The first 4 rows are patterns. Each new row is the sum of 2 different patterns, raised or lowered, with some noise. Before adding, each is slid sideways (what falls off one end comes back at the other) and multiplied by a number that may be negative. Names go in the order of the patterns.
Some rows, each with the names of its patterns after it:
[ -0.8  -9.7 -24.7  12.2  -5.8  -5.4 -28.8  13.2  -3.1 -14.1  -7.0  14.4
  12.0   3.5   1.7   7.7  35.9  14.9   9.6 -10.3   9.1   7.3 -29.4   1.2
   8.2  10.7 -12.5 -14.3 -14.2  14.0  -1.0   0.1  31.1   5.7 -22.0   4.6
  -4.5 -25.5   2.0 -26.0  15.7   3.7] -> (1)
[  6.3  -1.8   2.9  -2.3  -4.4 -26.4 -10.4  -0.9  -0.6 -35.3 -24.0 -24.7
  17.3  -7.4  -1.0   0.6   8.0  -6.0 -10.0  -6.6  26.0   2.7   4.1   1.7
 -19.6  -3.2  -2.0 -22.1   9.0 -21.7  -9.0  12.1  -2.3  -3.4 -10.3  20.4
  10.2 -23.4  28.4 -20.3  36.3  -4.6] -> (0)
[ -5.4 -10.2  10.5   0.4  -0.9  36.3  -9.7  -8.9   9.8  20.7   1.7   3.6
  16.5 -16.4   4.8 -10.0  13.7  14.6   0.0   8.0  13.5  -7.2   5.6   8.0
   6.1   3.9   1.7   9.5  10.3   5.1   2.3   7.0  21.8   2.9 -10.7  36.3
  -3.5   5.3 -10.5  -5.7   1.8 -20.7] -> (3)
[ 15.1  25.4  24.5 -13.5  -6.7   5.2 -12.1   0.0 -22.1  -6.7   3.4  -1.1
 -17.5  -2.7   3.4  36.3  -5.7  -2.8   1.2  28.2   6.0 -22.7  -6.8   4.7
  -1.4  -0.9   0.3  -2.9  -2.1  11.6  12.2  14.0 -21.7  -5.7 -14.1  -2.8
  -3.1 -10.0   5.9  26.7  -8.7   4.2] -> (2)

New rows, each followed by the names of its patterns:
[-17.7 -61.1  -1.2 -23.3 -30.2 -24.1 -19.6 -20.4 -34.5  10.9 -12.6 -24.0
  -6.6 -41.9  10.2 -24.2 -22.3 -10.9 -18.3 -23.4 -23.9 -36.9 -23.0 -23.4
 -25.0 -43.7 -34.1 -38.7 -20.2 -23.6  -7.8 -43.2  -7.3 -24.7 -13.6 -15.5
   0.9   3.5  -8.3  -7.1 -37.3 -17.6] -> (0) (3)
[ 18.1  11.3  -2.4  16.8 -12.6  -2.4  -2.7  17.3  46.9 -13.4  12.0  20.3
  49.4  10.9  -4.2  11.1  14.5 -18.9  -7.8 -16.9  -3.4  -0.7 -29.0 -23.3
  -7.3  16.1  23.7  -7.2  28.5   4.6  17.9  -2.1  -2.2  11.0  20.8  -9.4
   3.8   4.0 -27.3  -2.5  33.3   9.2] -> (1) (2)
[ 29.4  16.6   0.5  41.5  15.4 -19.9  13.9  33.9  20.6  12.8   1.0  13.3
   1.7   0.9   8.2  43.0   1.2   7.5  38.7   7.6  29.2   7.2   8.8  10.2
  19.6  34.5   3.5  13.9  12.7  37.9   1.7  12.3  10.6  20.2  11.3 -24.0
  14.8  10.2  16.8 -12.0   1.4  24.3] -> (1) (3)
[  7.6   1.2 -13.0  -5.3  22.0  24.8  17.4   4.8   9.7  27.6  16.2   1.1
  -9.8  24.7 -16.4   9.5  14.4  16.3   8.2  14.9  12.4   7.0  55.0  22.5
  29.3  -6.2   9.3  19.5 -17.1   4.9  25.5  18.2  -2.4  -3.0   0.0  24.0
   5.9   6.1  35.5  16.3  -9.7   1.2] -> (1) (3)
[33.9 10.6 36.2 22.3 29.7 26.9 36.8 53.3 15.1 -5.5 36.6 43.0 25.8  8.5
 33.1 29.3 32.9 15.4 35.7 36.4 25.4 34.1 36.7 12.0 21.8 21.6 43.6 31.8
 36.5 34.2 34.6 36.5 24.1 12.5 46.5 24.8  8.0 33.4  6.7 38.1 22.2 17.3] -> (3) (2)
[  6.2   8.0 -33.8 -14.3  -2.8   9.5 -36.0 -45.0  -3.0 -11.9 -34.7 -51.6
 -28.3  -5.5 -22.3 -58.4 -33.1 -29.5 -10.8 -26.8 -25.6  -0.8 -31.0 -38.3
 -15.0  -3.7   3.8  -5.6 -30.3 -12.2 -25.0 -69.5 -19.3  -4.0 -36.8 -34.6
 -13.7 -11.5   8.4 -39.0 -15.7 -20.9] -> (1) (2)
[44.0 -2.4 19.8 13.0 28.8 28.3 20.9 28.0  0.2 34.2 19.3 13.5 48.2  6.3
 47.6 26.4 17.9 22.7 27.0 20.9 18.9  3.0 19.3 26.3 22.7 -1.6  8.6 17.9
 32.1  6.2 44.6 17.7 28.3  7.3  8.1 16.0 20.9 17.5 14.3 28.9  6.0 17.7] -> (0) (3)
[54.6 43.1 25.9 44.7 47.1 41.5 41.9 18.5 25.1 31.1 -1.7 20.8  8.0 32.9
 27.9 25.9 36.7 28.4 30.1 52.1 36.6 38.6 42.7 43.2 36.9 13.0  5.3 31.6
 44.4 27.7 35.1 45.9 30.0 57.3 30.7 40.0 15.3 33.4 38.8 20.8 33.0 26.9] -> (1) (2)
[  3.5 -10.2  19.7  14.5   1.4   5.6   7.5  10.1  -1.2 -18.4  12.1   5.1
  -7.3 -16.2 -11.4  28.3   5.2 -13.9  39.3  -6.1  17.9  -6.7 -10.0  -0.4
  -9.8  -6.1 -12.9 -15.6   2.2  -0.7  30.1 -29.6 -14.4  21.7  21.2  -3.9
   2.1  15.0 -16.9   3.9  -9.0   2.5] -> (3) (2)
[-17.2 -26.2  -7.8   1.7 -35.7   6.8 -47.9   5.2 -25.9 -47.1 -16.7 -13.6
 -32.0 -43.4 -44.9 -33.9 -36.3  -9.8 -54.5 -33.8 -54.2 -21.8 -27.8 -30.9
 -34.0  -9.9 -32.4 -37.0 -33.1  -5.4 -22.4 -27.1 -30.8 -41.8 -27.6 -30.6
 -58.4 -18.6 -31.9 -59.7  -9.2 -28.8] -> (0) (3)
[-14.0   2.7   4.2 -11.5 -42.1 -29.0 -12.5 -16.2 -15.8   3.4  -3.0  -9.3
 -16.3 -12.7 -20.4   8.3 -13.6 -11.4 -14.8  -8.7 -30.5 -32.2 -20.6 -23.1
 -15.8 -38.1 -17.1 -18.1 -21.2   9.9  -6.5  -5.4  -8.5  10.7  -2.3  -3.3
  -7.7  -2.4 -22.2  -6.8  -7.3 -39.3] -> (1) (2)
[-17.8  43.7  -2.5  -8.6 -13.7 -15.4   2.5   3.8 -38.1   3.8 -27.3 -38.8
   1.1  10.2 -12.5 -12.2  34.4   3.2  -7.3   8.7 -29.2  30.2  -2.3  20.8
 -18.4   2.0  -2.1  14.5 -42.3 -12.9   5.3   0.9 -52.0 -39.1 -33.3   9.9
 -19.0 -36.4 -16.7  -5.2  -3.1 -22.9] -> (1) (0)
[-11.0 -16.2  -3.9 -31.5 -22.7   5.4  -7.4 -39.3 -26.9 -25.7  12.8 -16.0
 -11.3  -4.3   3.7 -13.1 -31.4  -9.0  31.7 -32.5   6.4  -4.4  -8.0   1.7
  -4.1  -0.3  12.2 -10.0 -18.0   8.8  -1.2 -38.1  -0.7  26.3  -0.1 -40.5
  22.4 -21.4  14.9  10.4  -0.4   7.0] -> (0) (3)
[-22.8 -16.0  21.3 -16.2 -17.3  -9.8  16.2  -1.4 -21.1  19.6 -33.0  16.9
 -18.1   3.1  -1.1  -7.7  -5.8  -4.0 -30.4 -11.8  -4.4  -5.5 -28.6 -23.4
 -18.6   7.9 -10.5  -8.8  -4.4   9.2 -10.6 -22.0  10.0   4.4  -3.8 -13.3
 -12.6 -20.9 -24.0 -14.1 -29.2   2.5] -> (0) (3)
[-53.0 -43.9 -30.9 -65.3 -70.1 -66.2 -39.9 -22.8 -52.2 -43.4  -7.6 -52.6
 -46.2 -45.3 -29.5 -28.9 -32.9 -47.2 -34.6 -40.4 -68.1 -43.4  -7.7 -46.0
 -49.6   8.6 -49.4 -19.0 -67.2 -52.3 -42.5 -55.4 -29.4 -64.2 -31.1 -40.2
 -21.9 -23.6 -50.6 -40.9 -30.7 -37.2] -> (1) (3)
[-19.9  -3.6 -10.4   3.9 -13.6 -15.1  -8.7   1.1 -30.3 -15.3 -17.3 -21.8
 -26.2  -5.6  -2.3  -3.0 -51.5 -24.0 -32.7 -22.0  -8.4 -24.5 -12.6  17.2
 -30.7  -0.8   0.0  -6.5   3.2 -27.1 -18.2 -26.9 -33.9  -3.8 -53.6 -10.8
 -37.8 -16.9 -36.3 -19.9 -17.8  12.4] -> (0) (2)
[  0.2  -1.1  13.2  39.3  34.4   7.6  20.9  17.6  25.4   7.0 -14.1   2.6
   9.6 -20.9  -3.1   1.9  17.4   0.4  16.1  48.2  23.7 -17.8  -3.0   7.9
  20.3  20.6  -9.8  18.1  37.2 -25.1  10.5  44.3  31.9  39.7  19.8   1.5
  37.8 -14.3   8.9 -10.3  13.2  35.6] -> (1) (2)
[-25.7 -24.9 -31.8 -30.7 -37.6 -15.5 -21.9 -12.9 -24.6 -37.6 -17.4 -16.7
 -68.3 -12.1 -27.7 -21.6 -33.6 -37.9   5.4 -12.4 -15.6 -21.2 -21.6  -5.7
 -46.4 -15.4 -13.1 -17.4 -35.7 -24.6 -47.8 -30.0  -5.9 -26.3 -30.5 -36.5
 -18.8 -17.3 -30.8 -30.8 -13.5 -26.2] -> (3) (2)
[  1.9  34.5 -12.7   3.9  35.3 -21.1   0.3 -13.5  -1.5 -25.0 -36.6   9.8
 -42.1  22.5 -41.2  -2.4  20.0 -13.6 -18.2   5.7  17.0  21.2   8.0   9.1
 -21.3  31.4   7.1  28.8 -10.0  -0.1   2.2   6.1 -21.1   2.9  10.8   4.3
 -29.0  -8.0  -1.4   2.4  16.2  -2.1] -> (0) (3)
[17.9 -5.1  7.5  4.3 -4.4  4.2  7.6  1.2 -5.9  9.7 16.6 16.1 46.9 -9.7
  0.3 16.4  6.4  5.8 24.1 19.2 -4.5 26.9 -3.5 36.1 10.7  5.3 15.6 26.0
 15.6  4.7 18.1 16.4 28.6  0.9 16.8 25.0 15.8  0.5  6.1 24.9  8.9 -6.3] -> (1) (3)
[29.7 62.7 44.4 28.4 46.3 66.6 60.2 44.6 13.2 37.2  2.0 37.4 29.7 27.4
 22.6 34.6  1.8 14.1 39.1 24.5 56.5 22.8 19.8 51.6 15.3 39.4 43.6 14.9
 25.5 28.2 36.7  9.7 12.3 43.7 -1.3 47.9 -9.7 16.8 22.4 40.1 -0.2 35.0] -> (0) (3)
[ 13.5  10.5  46.5  25.7  15.6  18.7  21.0  24.5 -22.2  10.1  16.2 -12.2
   7.4   4.9 -10.9   2.0   6.4   6.4  20.3  27.7 -13.0  21.0  -6.8 -24.2
  10.6 -18.4   9.5  17.6   3.4  -5.4 -16.0  15.0   3.4  -1.9 -22.0  15.6
   5.8  -8.1 -15.9  17.8  27.2 -19.1] -> (1) (3)
[-38.3 -22.0  18.1  -4.0 -17.7 -10.0  -9.1  -9.2 -11.3 -11.8 -20.9 -19.1
 -24.3  -1.2  -3.4  11.7 -28.0  -2.9  -1.8  -5.1 -28.3   0.0   2.4 -17.2
 -24.9 -37.3   5.3  -1.5 -35.7  10.4  -1.4   5.6 -14.5 -10.8  -8.4  -2.3
   5.6 -13.4 -34.4  -9.8 -14.1  -8.4] -> (3) (2)
[-20.1  -5.6   8.5  20.3  -9.4  23.7 -11.5  45.0 -11.2   9.5   4.7   6.8
   0.2  -3.5 -16.1  -0.8   2.5  -0.2 -25.5  -2.7 -21.0   4.5  25.7  -5.5
   3.7  -4.5 -11.0  -8.5 -25.6  17.7  -8.1  12.3  -0.5 -19.4  28.8 -12.9
 -29.4  15.7  -1.0  -7.5  13.7  12.2] -> (0) (3)
[ -7.8 -13.5 -10.9 -39.1   6.6   0.6 -39.8 -34.2 -10.6   2.6 -24.2   8.4
  16.8   7.5 -21.3 -24.5   8.0   0.8  -4.5  -5.7  -6.7 -10.2 -31.9 -10.7
  13.4 -15.4  -8.5  11.8  -6.2  11.9 -36.9  -8.1   8.9 -29.1  20.5 -17.0
  13.5   8.5  19.0   7.4   6.0  19.0] -> (1) (3)
[ -8.4  -8.6  12.7 -10.2 -25.2  -9.0  -2.7 -28.6 -12.5 -11.4 -14.5   0.3
   0.6   0.3  15.9 -33.3  -0.4 -15.8 -19.3 -11.2 -16.4   1.1  -2.2 -23.3
   8.4 -16.1  23.2 -13.1 -17.4 -19.6  -5.9 -22.4  -8.6 -25.1   2.7  -0.4
 -10.0 -23.6  10.5   8.5  34.8 -26.4] -> (0) (2)
[ 28.7 -20.6   8.4  -1.3   9.6  22.5  14.2  11.8  18.4  17.0   7.9 -14.4
  33.6  29.5  30.2 -19.0  -0.5  -5.1   9.8  -4.7   7.8  30.6  11.3 -32.8
   3.7  -3.3 -15.7  20.9 -10.7  15.2  24.8  -5.1  15.3  -4.2   0.5   0.7
   2.9  -6.9  -6.7  -7.8  13.7 -26.1] -> (1) (0)
[  9.0  -6.2 -19.2   1.0 -20.4  19.1  24.8   7.8  -6.7 -19.6  38.1  14.9
  15.3 -35.7  18.5   0.0 -11.4  -9.8  18.0  19.8  10.3 -17.4   6.1  30.0
  13.2  24.4  -5.2  11.8  24.0 -31.5  19.4  16.8   2.1  -7.7  -7.8  -3.4
  -1.3  -6.8  19.8   8.4  21.1 -44.0] -> (1) (0)
[ 15.8  15.2  35.0  54.6  39.7  -1.1  21.5  27.5   0.6  20.7  40.7  19.6
  27.3  51.4  31.4  53.5  -1.4  18.9  15.2  30.6  40.1   8.8  32.8  47.0
  39.9  17.9  38.2  53.1  47.5   4.7  10.2  25.6  15.1  20.0 -15.9   8.1
  19.6  31.6   6.1  18.0  47.7  48.3] -> (1) (2)
[  7.0 -14.1 -13.3 -34.9 -25.6 -18.9 -31.5  -1.7  -9.9 -15.0  -5.7 -25.1
   7.5  15.4 -30.5 -14.2 -10.9  11.2 -30.5 -39.3   1.3 -38.8   2.7 -50.0
 -10.8 -22.6 -14.6  -9.3  -5.1  -1.5  -5.9 -10.0 -23.7 -16.4  14.5   0.4
  10.0 -13.5 -14.9 -12.4  -5.6  -6.6] -> (0) (2)
[  6.4  15.9   2.1 -16.4  33.0  -1.6  30.9   2.3  14.2  28.0  16.6  10.1
  -6.0  -6.4   2.9 -16.6   4.3 -14.2  -4.7 -21.5   5.5  -9.6  14.0   4.9
  10.2  20.6   1.7 -15.2  24.7   2.9 -10.4   6.6 -26.0  13.5   5.2  -9.9
   4.8 -27.2   7.0   9.2   0.2 -17.5] -> (1) (0)
[ -9.5  15.5   4.6 -16.7  18.5  -5.3  16.7  12.5  20.1  20.6   1.4  20.1
  -3.7  39.9   7.7  14.1   5.4  17.0  13.4   7.3 -11.4   5.3  25.5   7.4
 -30.2  22.2 -15.2  23.9  -8.9  -0.7   8.6  -6.8  -3.6 -10.2  10.1  25.7
   6.7  43.0  -2.9 -17.5  12.1  22.9] -> (0) (3)
[-40.3 -28.1  21.4 -48.2 -12.4 -47.8   1.2 -23.6 -42.1 -31.5 -18.2 -23.1
  -6.9 -16.9 -25.5 -26.2   9.0   1.7   3.4 -53.2 -24.0 -35.1 -26.3 -32.8
 -27.6 -12.6   2.3 -48.0 -23.7 -15.4  -4.6   8.5 -32.7 -28.0  -4.3 -40.4
  -9.2 -36.3 -38.2 -20.1 -23.7 -31.6] -> (0) (2)
[-26.0  14.7   7.1  -4.5   8.3  -7.7  -4.2   3.0   0.8  10.7   6.5  13.0
  42.9 -15.0   1.5   6.1  16.8  19.9 -32.8  -7.1  21.5   4.6   3.7  -0.7
  20.6  14.4  -0.7  40.6   3.7  15.0  -3.4  -1.8   2.5   6.6  -5.9   9.8
  12.4  -9.5  11.2  19.8   2.9  12.4] -> (0) (2)
[ 12.9  24.8  46.7  54.4  27.8  10.8  33.7  25.0  10.4   6.9  21.5  25.6
  20.3 -21.6   9.5  12.1  25.1  27.0  17.6  40.0  34.8   8.9  26.6  34.7
  22.2  31.1  12.7  27.9   6.2  -7.0  30.7  14.5  30.7  -1.0  39.1  14.7
  38.7   7.6  19.0  24.7  44.2  42.9] -> (1) (0)
[-45.0 -16.5 -56.8 -34.3 -22.2 -16.3 -25.7 -33.4  19.9 -23.0 -48.4   5.1
 -22.7   4.7 -25.1  -6.5 -37.8 -17.1 -33.2 -15.1 -31.7 -31.7 -17.6 -12.9
 -55.2 -37.2 -36.3  -6.1 -25.9 -22.4 -16.5  -9.1 -24.2 -28.8 -22.6  12.2
 -19.9 -29.0   6.1 -41.1 -22.8 -33.6] -> (0) (3)
[ 17.1  -7.4  13.8  20.5  -6.8 -21.1  18.5 -11.9 -10.8 -19.5 -19.8  15.6
   7.2   1.2  18.9   3.4  22.7  11.1  15.2   1.8   6.8  33.3  -8.1 -32.6
  -5.0  -3.3  -1.3 -46.7 -12.3  11.3  14.8  -5.7  -0.4  30.9  -9.9  -5.9
   9.6   5.0 -12.3 -11.8  33.2 -10.3] -> (3) (2)
[-12.4  -4.1 -26.3 -52.5 -21.2   0.8 -19.1 -13.3 -18.3 -21.3 -19.4 -14.9
 -14.5 -33.3 -36.4 -32.6   4.3 -15.0 -19.7 -13.8  -3.1 -33.6 -17.4 -43.6
   2.2 -13.5 -32.0 -22.8 -33.3   6.1 -17.6 -19.7  -2.8 -44.2  13.8  -1.3
 -26.4 -31.2   0.4 -14.5 -30.9 -35.6] -> (3) (2)
[-32.6   7.9   0.4 -27.1 -27.0 -22.8   9.9   2.6 -11.4  12.3   0.8  18.1
   1.1  -5.8  11.8  11.3 -14.2  19.4 -45.4   2.9 -13.8 -13.3 -31.6 -30.6
   9.4  -9.7  -4.6  -5.4  -7.3  23.4 -13.5 -12.7  -9.8  -0.9 -20.5  14.9
  11.3  -7.5  -1.6 -12.7  13.5  -1.1] -> (3) (2)
[ 4.3 15.7  4.8  5.8 10.5 12.5 14.0 21.1 48.5 -0.6 10.2 28.4 62.5 17.0
 19.6 34.0 25.7 27.7 -5.5 25.8 34.9 17.4 25.9 31.4 11.9 22.3 33.9 33.1
 31.9  6.1 23.4 17.6 20.8 18.5 18.5 42.5 40.4  4.1 52.8 26.9 42.0 27.9] -> (3) (2)
[ 29.6   0.8   5.3  10.8  29.9   0.9 -14.4  28.1  26.3  10.2   0.6   1.3
 -12.9 -15.6  -2.0 -25.6  21.7 -16.9  -5.5  46.4  -5.1  -6.1   1.9  42.4
  15.3 -14.7  44.9 -27.3  43.3  -7.4  21.1  15.4   7.2   9.2  10.9 -27.0
  -2.1  10.0   9.6 -27.1 -17.6 -12.8] -> (0) (3)
[-38.5   0.6  -1.4  22.0 -13.9   5.1  28.3  21.0   4.4   5.4   7.3  27.1
  15.8  15.7   4.0  -9.7  -1.2  26.7   2.9  27.4  -0.9   7.3  26.1   4.3
 -11.9  11.3  20.8   6.3 -23.0  10.9   8.7  38.1   5.6  23.5   8.8  29.7
  15.1   5.8  -5.1  17.1  11.8   8.7] -> (0) (2)
[ -7.7   5.1  34.3 -11.4  32.5 -16.2   8.6  -0.5   5.1  25.5  19.4  26.5
  39.5  23.9  21.5   8.3  24.7  39.9  31.2 -12.0   1.4  -1.5  22.3  10.0
  14.3  29.8  19.0   6.7  16.4   7.3  12.0  43.4  17.5  12.3   7.5   9.4
  33.8  19.3 -16.9  10.6  31.8  27.4] -> (0) (2)
[ 18.3  18.7  16.6   5.5  15.4   4.0 -12.4   8.8  22.9  14.5  36.3  16.9
  16.6  18.6  23.2  -3.4   9.5  29.8 -12.0  14.4 -11.3  33.3  20.6  11.5
  24.6  13.4  19.4  15.8  11.7  16.1   9.9   2.7  -3.3  -8.5  16.1  18.5
  15.4  -6.2   5.7  30.9  18.4  28.0] -> (0) (2)
[-14.3 -31.9  24.5   1.3  -1.2  -4.1  11.0  15.5  -4.0 -21.2  11.2  20.8
  -2.8 -15.1 -26.5  15.5   8.5 -26.1   8.6   3.8  22.8  -5.7 -14.0 -10.6
  21.3  -0.3  -3.5  -7.7   5.8 -13.5  -0.4 -25.4 -23.8  17.1 -15.5   5.8
   1.5  -0.4  -8.9 -16.4   8.4 -14.4] -> (1) (2)
[ -4.1 -22.7  -6.2  -3.9  12.1  -1.4   8.4  27.5  -5.9  19.0  -9.8  15.9
   6.9   9.4  -9.8 -10.7  -1.7 -30.1   1.6  20.4  -3.4  28.5  16.3  -6.5
  29.6   1.2  -0.5   4.1  20.3  12.0  -5.9   0.1  14.3  34.7 -10.5  10.0
  21.8   3.2  -6.4  -2.6   2.6   2.7] -> (1) (3)
[  4.9  33.6  26.5  23.4 -15.8  15.4  21.2 -14.8   8.0  12.6  26.4  20.6
  -7.2  26.2  12.5  18.2  19.8  14.7  13.5   1.9  12.3  33.8  10.8 -10.6
  11.9  11.8   7.5   9.0  -0.1  36.6 -17.8  15.4 -12.8   8.7  -1.4  17.0
   6.0   7.5  10.6  27.3  17.1   5.2] -> (0) (3)
